The same things were measured in two ways. Each way mixes the same 4 hidden numbers, adds some noise and spreads widely along 3 directions of its own, which tell nothing about the thing.
Some things both ways: the first way, then the second way.
[ 15  17 -19   1  -5   5  -3   3   5 -12]
[ 10 -15  -1  -3  12  -1   6  -1   0]

[ 9  8  7  1  7 15 12 11 -8  1]
[ -5  10   8  25  -5  -1   4 -18 -17]

[ 13  -3   8  -5 -10  15  19  -6  -2  -4]
[  1   2   2  15 -19  13  -6  -9 -39]

[ 20   4 -18 -25 -11  22  -8  10 -22   9]
[  7  -4  -4  -7  19 -15 -13   0   0]

[ 23  25  -6   6  -9   4 -15  14  -3 -10]
[  5 -14  -7  13 -10  21  21   2   3]

[ 19  -5  -3 -10  -7  19  -9  27 -26  31]
[ 23 -12 -12  -2   3   7  -9  10  -9]

[ 12  14 -13 -34 -15   2   9  15   9  -1]
[ -6 -15  -5   1 -20   8  16  -5   3]

[ 12  17 -17 -19  -7   3   1  11  12   0]
[-5 -5 -7  2 -2 -5 16 -5 17]

[ 16   8 -21  -9   4  20 -14  23 -28  16]
[ 11   0   9  -3  43 -29  -1   0  18]

[  7  30 -23  -2   7  -5   6   8  29 -16]
[-12 -13   8  -5   7  -3  41 -12  20]

[ 29  18 -15 -20 -29   8 -20   5 -18 -14]
[ 17 -14 -25   1 -10   5  -5  11   4]

[ 15  -9   1 -12 -14  13   6  11  -5  18]
[-1 -6  0 21  1  6 -6 -2 -9]

[ 11  26 -18  -6  -3  -6   3  14  13 -11]
[ 16 -25   3 -12  10  12  43  -4  10]

[ 21   6  -8 -23 -25   6  -8  25 -20  16]
[11 -6 -2 21 24 -5 13  4 23]

Other things, the second way, with their names:
<509>: [  8 -28   2  31  -9  44  13  10  -8]
<41>: [  1 -12 -22  18 -29  24 -19  13 -15]
<54>: [  2   1 -26   2 -33   7 -10   3 -10]
<535>: [ 10 -14  15  49  -5  39   3  -5 -17]
<487>: [ -2  -4  10  46 -12  27   3  -3 -10]
<158>: [-10  -1 -21  22 -38  15   3  -4  -8]
<552>: [ 10  -9 -10 -17   8 -12  13  -1   9]
<498>: [ 10  -8 -10  12 -13  15  18   0  -8]
<362>: [ -6 -24 -14   1 -40  41 -14   8 -23]
<253>: [ -8 -13   4   6 -10   9 -17  -4 -11]
<3>: [ -8 -16   6  15 -14  16 -13  -5 -11]
<316>: [  1   1 -14   5 -21   4  -3  -2 -14]
<74>: [-11   1   5   2   7 -15 -20  -7  -5]
<109>: [ 12  -3 -19  14   3  -6   0   6  18]
<242>: [-19 -10  14   8   1   6 -22  -3 -11]
<86>: [  5   3 -22   6 -18  -4 -41   4 -16]
<48>: [-15 -28   3   0 -21  44 -22  10 -43]
<322>: [ -6 -19 -11  -3 -26  19  22   0   2]
<293>: [-18 -22  12   4   2  15  -7   5   3]
<538>: [  3 -12 -20  25 -33  26  19   7  -2]
<4>: [  2   2 -10   7   4  -8 -29   7  -8]
<89>: [ 13  -2   3  -3  22  -9  -6   0 -11]
<396>: [ -6  -5  29  43   6  16 -12 -12 -14]
<175>: [-15   8   6  -2  -7 -13  -3 -15  -9]
<256>: [ -2   4  -4  18 -15  -2  11 -14  -5]
<406>: [  5  -3   1  35 -21  16  31 -17  -4]
<465>: [ -4 -15  24  18  17   8  10 -11   4]
<392>: [  7 -21  -7  -3   1   1  16   2  22]
<34>: [ -6   1 -21  17 -31  10   1   0 -10]
<70>: [ 18 -12   1  24  -6  16   0 -10 -10]
<233>: [  9  -9 -31  11 -35   8  27   0  22]
<616>: [-17  -6   0  24 -36  30 -15  -7 -31]
<263>: [  0  -5  -3  -2 -17   9 -21  -5 -30]
<308>: [ -2  13  -3   9 -14 -11  -4 -21 -19]
<542>: [ 12  -1  -1  27   6  -3 -13  -2  11]
<142>: [  8   8  -8  11 -21  -4  13 -19 -17]
<463>: [ 19 -14  20  20  36  -4  28  -8  16]
<244>: [  2   4  -9   5 -12  -6   9  -7   9]
<558>: [-13 -21  24  35 -12  39  -6  -7 -15]
<98>: [ -8  -2  -8   7 -16   4 -17  -4 -15]
<266>: [-15 -12  13  41 -35  44  25 -22 -13]
<82>: [  5 -16   0 -12 -13  17  -6   0 -34]
<297>: [-14   3  15  21  -2 -10 -26 -17  -8]
<214>: [-21   4   5  19 -24   1   6 -13  -4]
<444>: [  3 -14 -11  -3  -9  19 -19  12 -19]
<162>: [ -6  -1  17  34  -7   5  -9 -13 -14]
<180>: [ 20 -18 -12  13  13   5   6  11  27]
<560>: [ -3   0   3  33 -20   9  20 -20  -7]
<459>: [  0 -15   5  -4   4  13 -11  14 -13]
<373>: [  3   1   5   2   6 -13 -33  -8 -24]
<127>: [  1 -19 -10  20 -25  37   4   9 -10]
<286>: [ 12 -16 -15  -2 -25  21  -9  -1 -23]
<47>: [ -2  -6   4  -1   9  -6 -11  -2 -10]
<7>: [  9   0  -3   8  -5 -16  23 -12  13]
<421>: [ -3 -19 -23 -29 -25  11   7   0  -1]

Some of these things the first way, each followed by its name:
[ 28  14   1  13 -22   1 -20  18 -14  -1]  <509>
[ 12  22  -9 -24  -6  10   9  10   0 -11]  <214>
[ 18  26 -29 -37 -13   9  -4   5   7 -13]  <421>
[ 12  12   5 -16  -8  14  14   4  -5 -13]  <142>
[ 11  -9  19  12 -11   2   9  28 -12  28]  <535>
[ 21   7   7 -17 -32   4   3  17 -23   1]  <487>
[ 29   1   0  -9 -25  15 -16   8 -14  10]  <41>
[ 24   6  -7 -22 -19  15 -10  11  -8   8]  <362>
[ 24  27   2   9 -20  -8  -6   6  16 -22]  <538>
[  8  11 -13   9  18  24  -3  13 -29   0]  <373>
[ 15  16 -11 -16  -5   5   1  16  17   4]  <322>
[13  9  2  7 -5  9  9 -1  9 -9]  <616>
[ 22  22  -3  -9 -26   0   6 -11  19 -32]  <158>
[ 16  16 -24   9   1   1 -12  12  15   1]  <293>
[ 8  6  2  0 12 20 17  6 -1  1]  <308>
[ 21  -2 -12 -22 -33  -2  -7  24  -4  23]  <180>
[ 14   6   2  -9   0  13  -4  40 -26  28]  <558>
[17  7  6  2  0 12 -2 22 -6 17]  <498>
[ 12  10 -18 -24   0  13   0  20  -3  14]  <552>
[ 17  17 -24 -31 -24  -5  -1  14   6  -3]  <392>
[ 10   3   2 -15 -10   6  19   5  15   1]  <256>
[ 24   0   2 -12 -31   2  -2   7   7   9]  <127>
[ 25  11   0 -24 -23  14  -4   3  -5  -7]  <34>
[  6  24 -14  -3  19  17   7   6   0 -15]  <175>
[ 11  -3 -16 -28  -1  20   8  11  -7  19]  <74>
[  6  10  15 -15 -18  -6  28  15  10  -3]  <406>
[ 15  22  -2  -6 -17 -13   7  11  34 -10]  <233>
